There are 8 hidden switches. A switch that is on adds its own fixed numbers to the row, and there is some noise. The rows also spread widely along 11 directions, which tell nothing about the answers.
In the rows, 128 means zero.
Some rows, each with its switches (1 for on, 0 for off) after it:
[168 122 105  79 164 149 139 105 174 149 133 122 176 115 111  75 157 121
 110 117 147 106 119 180 164 152 141 190 107]  0 1 0 1 1 1 1 1
[130 109 125 142 126 135  93 120 111 123 106 118  95 153  99 116 142 156
 126 149 112 100  96 148 132 166 132 151 107]  0 1 0 0 0 1 0 1
[152 120 123  78 148 112  98 146 124 143 112 128 173 127 147 154 167  88
  96 124 121 168 144 107 142  80 175 135 140]  1 0 1 0 0 1 0 1
[167 110  97  86 153 140 125 135 146  48 131 165 193 150 124 164 160 111
  84  94 118 183 187 119 173 166 183 185  69]  0 0 1 0 1 1 0 0
[118  95 138 223 155 112  80 162 104  66 157 192 134 176  96 153 148 122
  81 104  92  89 120 157  98 103 137  80  99]  0 1 1 1 0 1 1 1
[140 135 129 124 147 120 103 153 136 106 168 185 128 149 123 133 131  76
 127  83 155 132 130 166 153 149 125  75 187]  0 0 1 1 0 0 1 0
[147 102 147 108 140 124 105 137 109 157 133 139 129  68 140 103 181  99
 159 133 156 117 116 139 131  83  98 119 137]  0 0 1 0 0 1 1 1
[153 137 143 123 146 120 101 137 102 118 105 143 144  63 128 138 180 107
  93 156 122  94 137 132 130  91 103 113 120]  0 1 0 1 0 1 0 1
[156  75 127 114 165 134 111 138 129 139 150 161 125 114 117 106 173 101
 156 126 148 103 121 182 143  93 123 172 113]  0 1 1 1 1 0 0 1
[105  88 131 145 160 121 114 140 179 148 148 177 128 142 101 124 126 104
 134 121 131  91 103 177 100  79 141  79 149]  1 1 0 1 0 0 1 0
[113  93 154 123 127 127 150 145 125 165 156 126 153  96 114  60 175 122
 164 140 165  88  81 154 132 127 128 119 152]  1 1 1 0 1 1 1 1
[113  95 139 116 136 126 101 123 133 108  91 151 106 127 108 162 135 146
 128 147 128 131  96 141 124 137 145  80 129]  0 0 1 0 1 1 1 1
[125 108 113  98 140 158 149 117 169  90 140 152 149 146  80 113 135 128
 121 110 129  91 127 174 161 208 154 144 124]  1 0 0 1 0 0 0 0
[112  72 107 122 110 140 130 164 120  69 108 136 135 152 122 110 136 127
 124 124 154 169 102 173 164 195 192 110 147]  0 0 1 0 0 1 0 1
[151 187 169 148 125 118  86  99  81 143 177 139  80 181 114 110 136 125
 166 111 112  74  93 101 142 185  67 149 150]  0 1 1 1 0 0 1 1
[130 116 131 137 150 134 140 117 145 119 129 177 138  69 126 121 161 124
 155 152 122 101  95 129 118 108 127  97  87]  1 1 1 1 1 0 0 0
[126 147 116  64 130 143 153  95 152 126  94 107 169 165 123 128 133 141
 113 133 116 142 118 106 165 179 183 189 108]  0 0 1 1 0 0 0 0
[ 68 103 145 127 127 144 176 135 166 101 137 149 177 152  98 127 134 137
 136 124 127 108 126 122 126 150 162 109 132]  0 0 1 1 0 0 0 0
[136  60 115 125 142 121 103 150 104 111 112 141 133 140  96 109 168 121
 103 134 138 104 112 189 141 122 178 153 103]  1 1 1 0 0 1 1 0
[121  95 105 134 154 149 124  89 167 123 116 148 108 197  89 125 117 168
 147 132  98 109  87 155 131 166 171 188  59]  0 1 1 1 1 0 0 0
[ 92  87 157 148 130 116 140 146 159 128 126 143 144 125 142 132 138 122
 146 152 133 146  83 113  90  62 145  75 143]  0 0 0 1 1 0 1 1
[150  89 123 125 158 121 100 134 133 136 156 167 120 150 108 117 152 109
 147 113 137 115 108 163 133 117 144 146 110]  1 1 1 0 1 0 1 0
[184 115 106 120 159 121  47 141 106 162 132 150  67 125 123 118 154  89
 137 123 145 115 114 195 149 116 100 142 155]  0 1 0 0 0 0 0 1
[115 125 176 117 130 124 111 129 109 176 144 142 118  67 121 109 171 108
 174 140 155  79 108 123 117  97  65  77 176]  0 0 1 0 0 1 1 1
[145 156 137 105 166 136  81  63 151 185 110 147  74 138  91 138 122 148
 154 141 111  66  78 150 130 152  91 120 131]  0 1 1 1 1 1 1 1

New rows, each followed by its switches (1 for on, 0 for off):
[109 139 148 111 129 124 132 124 142 144 144 138 154 147 125 127 140 122
 145 117 131 129 121  95 126 128 132 121 139]  0 0 1 0 0 0 1 0
[117 100 145 143 126 138 156 151  94 104 149 146 161  82  89  91 205 139
 121 141 145  65 118 154 143 160 114 136 100]  0 0 1 0 1 0 0 0
[ 94 111 143  81 169 148 159  92 211 144 110 155 188 105  87 149 141 147
 121 137 120  88 125 137 118 108 143 111 108]  0 0 1 1 1 0 1 1
[105  74  94 141 168 153 126 135 193  98 119 196 145 114  82 142 135 139
 119 121 129 111 125 198 123 144 160  79  93]  0 1 1 0 1 1 0 0
[128 149 151  95 157 131 107  87 167 123 144 184 107 156 103 171 110 122
 169 116 117 108 132 113 131 145 101 121 131]  0 1 1 1 1 0 1 0
[112 101 163 119 122 117 108 163 113  96 142 164 106 126 122 157 143  84
 148 130 150 123 146 134 131 111 106  77 196]  0 0 0 1 0 1 0 0
[118 131 148 139 121 137 141 128 138  75 130 155 170  75 140 144 159 134
 138 142 107 138 139  68 111 117 110 100  85]  0 0 0 0 0 0 0 1
[147  97 135 106 129 135 123 126 101 100 114 137 123 104 123 103 162 123
 140 138 147 115  96 160 156 149 132 148 115]  0 0 1 1 0 0 1 1
[197 141 100  86 170 143  99 104 144 116 126 167 137  92 135 136 158  99
 122 113 124 140 118 148 165 153 136 132 105]  1 0 1 1 1 1 0 1
[ 73 136 151  89 142 131 155 118 176 125 103 144 176 149  90 172 126 140
 107 147 116 106 144 105 128 134 162  96 153]  0 1 1 1 1 1 0 0
[ 73 112 160  67 105 144 191 103 175 111  86  96 186 126 120 118 125 161
 139 164 131 132 107  88 134 153 170 139 131]  0 0 0 1 0 0 1 1
[158 129 130  75 113 137 141 112 104 122 132 106 135 138 139  68 149 118
 156 125 153 133  77 133 181 199 155 179 140]  1 0 1 1 0 0 1 1
[156 180 107 104 163 116  96 115 144 181  99 132 143 135 126 133 140 116
  66 127 128 123  76 159 149 133 152  86 161]  0 0 1 1 1 0 1 1
[131 118 145  75 134 130 117 118 118 105 115 147 114 133 105 131 136 112
 143 131 151 107 133 152 165 168 125 137 156]  0 1 1 1 0 1 1 0
[145 118 140 159 172 107  58 106 110 169 115 163  86 145 114 158 150 122
 124 141  91  79  99 134  91  42 108 135  83]  0 1 1 1 0 0 1 0
[174 156 135  65 155 131  93 100 148 126 138 155 123 125 125 139 131  94
 141 111 136 122 149 136 162 143  97 157 148]  0 1 0 1 0 0 1 1
[101 144 139 163 117 140 149 117 130  85 145 152 144 161 119 124 130 148
 143 122 101 121  99  88 126 183 141 117  99]  0 0 1 1 0 0 0 0
[117 124 146  93 125 134 141 137 142 109 145 148 153 127 125 134 146 118
 153 124 145 148 132 110 150 159 133 116 155]  0 0 1 0 1 0 0 1
[159 114 120 171 145 136 104  96 120 127 131 150  81 129 119 104 152 150
 158 155  94  91  59 130 110 132 118 163  46]  1 1 0 1 1 0 0 0
[133 188 111 138 148 145 136 118 154 122 171 148 179 167  81 114 144 143
  81  86 110  91 120 141 160 234 132 119 130]  0 0 1 0 1 0 0 1
[126 118 120  87 158 116 134 171 165  88 154 170 220 156 104 150 148  88
  63  85 150 150 182 162 164 138 178 113 166]  0 1 1 0 1 0 1 1
[111 121 157 140 141 140  94  84 133 134 115 163  66 122  90 133 121 156
 179 148 113  58  78 147 114 156  83  92 121]  0 1 1 1 0 1 1 1
[142 168 126  96 104 128 134 130  80 118  83 102 148  82 147 103 170 137
 105 159 140 139  88 109 169 188 142 117 137]  0 0 1 0 0 0 0 1
[126  89 128 103 132 131 124 139 142  94 120 149 127 135 111 125 134 108
 123 128 145 124 107 167 144 151 158 100 156]  1 0 0 1 0 1 1 0
[177 164  89 186 155 117  98 153 109 136 166 166 164 113 145  84 174  94
  78  89 124 124  82 156 132 133 143  86 102]  1 0 1 0 0 0 1 0
[150 125 179  89 110 115 144 147  61 128 151  95 180  97 141 105 218 110
 135 144 139 120 155  65 154 109 109 201 123]  0 0 1 0 1 1 0 1
[ 96  82 150 204 137 107  98 166 104  92 146 164 127 186 103 145 145 127
  99 120 104 102  93 148  98  95 151  82 128]  0 0 1 1 0 0 1 1
[107  57 171 110 136 121 136 141 133 103 131 169 127  97 131 139 154 106
 183 150 154 129 130 124 115  64 124 114 130]  0 1 1 1 1 1 1 0
[144 119 133  54 140 152 145 109 144  77 108 151 174  76 127 143 159 115
 135 130 133 133 165 118 170 158 133 151 108]  0 0 1 1 0 1 0 1
[149 112 155 118 125 116  93 142 100 100 144 162  84 107 129 129 143  92
 156 130 149 111  95 150 142 140  97  80 179]  1 0 0 1 0 0 1 1
[ 62  67 163  70 128 131 181 134 181 115 128 131 197 181 102 140 131 123
 142 123 142 133 155 111 130 103 186 161 146]  0 0 1 1 0 0 1 0
[113  96 148 122 133 136 128 107 136 117 114 167 115  70 124 122 151 142
 187 155 135 104 106 119 110 107 104 114  78]  0 1 1 0 0 0 1 0
[179 108 121 177 161 123  83 150 106  40 164 215 144  89 137 146 168  85
 108  92 112 129 129 147 127 113 118  75  82]  1 0 1 1 0 1 1 1
[115 134 143  93 129 135 144 128 112 127 143 119 150 176  73 100 153 132
 110 122 136  60 136 161 174 202 140 185 152]  0 1 1 1 0 0 0 0
[131 110 118 174 143 132  81 107 137  63 103 171  91 164 101 169 110 155
  98 132  77 112  75 142 110 166 154  73  87]  1 0 0 1 0 1 1 1
[107  79 103 143 153 145 144 140 182 141 136 147 168 149 106  72 130 124
 128 109 149 114  89 204 132 133 179 118 131]  0 1 1 1 0 1 1 1
[104 163 127 136 111 132 171 135 145  68 130 162 161 129 125 104 116 133
 122 126 150 142  83 131 155 221 158  58 152]  0 1 1 1 1 0 1 0
[164 124 105  80 168 168 114  99 162 105 151 195 110  87  88 118 145 104
 159  92 151  77 144 205 177 205  87 133 123]  0 0 1 1 0 0 0 0
[108  66 144  53 138 139 154 100 176 154  84 118 126 109 112 123 139 138
 167 173 148 115  83 142 129 103 162 145 127]  1 0 0 1 1 0 1 0
[136 155 128 125 138 138 135  89 135 180  96  97 153  96 114 100 175 169
 116 176 100  87  94  91 115 118 120 173  60]  0 1 0 0 1 1 0 0
[166 102 137 131 107 120 108 150  39  42 100 148 103  79 156 122 178 108
 140 160 141 146 120 121 160 139 128 144  94]  0 1 1 1 0 1 0 0
[106 109 147 115 143 125 112 152 138 119 137 166 150 116 107 160 155 107
 125 122 131 114 152 134 127 107 123  83 158]  0 0 1 0 0 0 0 1
[ 76  83 191 138 123 120 132 133 130  97 138 153 144 141 109 174 152 145
 172 155 101 118 149  58  92  81 120 125 105]  0 1 1 0 1 1 0 1
[132 176 172  73 132 116 101 105 136 147 155 144 123 161 134 185 133 108
 172 118 115 149 152  44 138 132  93 132 172]  0 0 1 0 1 0 0 1
[139 121 133 124 149 130 114 119 128 134 119 141 146 118 132 136 162 121
 125 134 109 118 116 116 125  97 134 144  97]  0 0 1 1 0 0 0 1
[122  98 149 163 148 106  91 151 107 139 133 151 126 150 128 137 158 108
 115 125 119 111  97 139 104  62 136 101 134]  0 0 1 1 0 0 1 1
[131  88 126 125 137 131 124 130 127  87 130 137 135 191 102 123 139 141
 113 117 124 131  97 160 152 171 176 164 110]  0 0 1 1 1 0 1 1
[149 180 123 115 130 144 123  99 123 154 166 137 122 138  96  77 144 131
 143 100 137  73  80 146 163 234 108 128 143]  1 0 1 0 0 0 1 0
[126 104 152  92 135 160 141  80 145  94 110 163 103  72 109 140 149 156
 198 158 125  98 103 117 138 164  92 135  82]  0 0 1 1 1 0 0 1
[142 166 165 134 129 117  95  96 105 169  91 143  78  31 157 121 152 126
 172 186 128  92  62  97 101  79  55  62 133]  0 1 0 1 0 0 1 1
[175 170 111 125 173 119  66 105 142  98 118 197 128 118 134 182 124  98
  92 109  93 136 123 126 134 123 132  69 112]  1 1 1 1 0 1 1 1
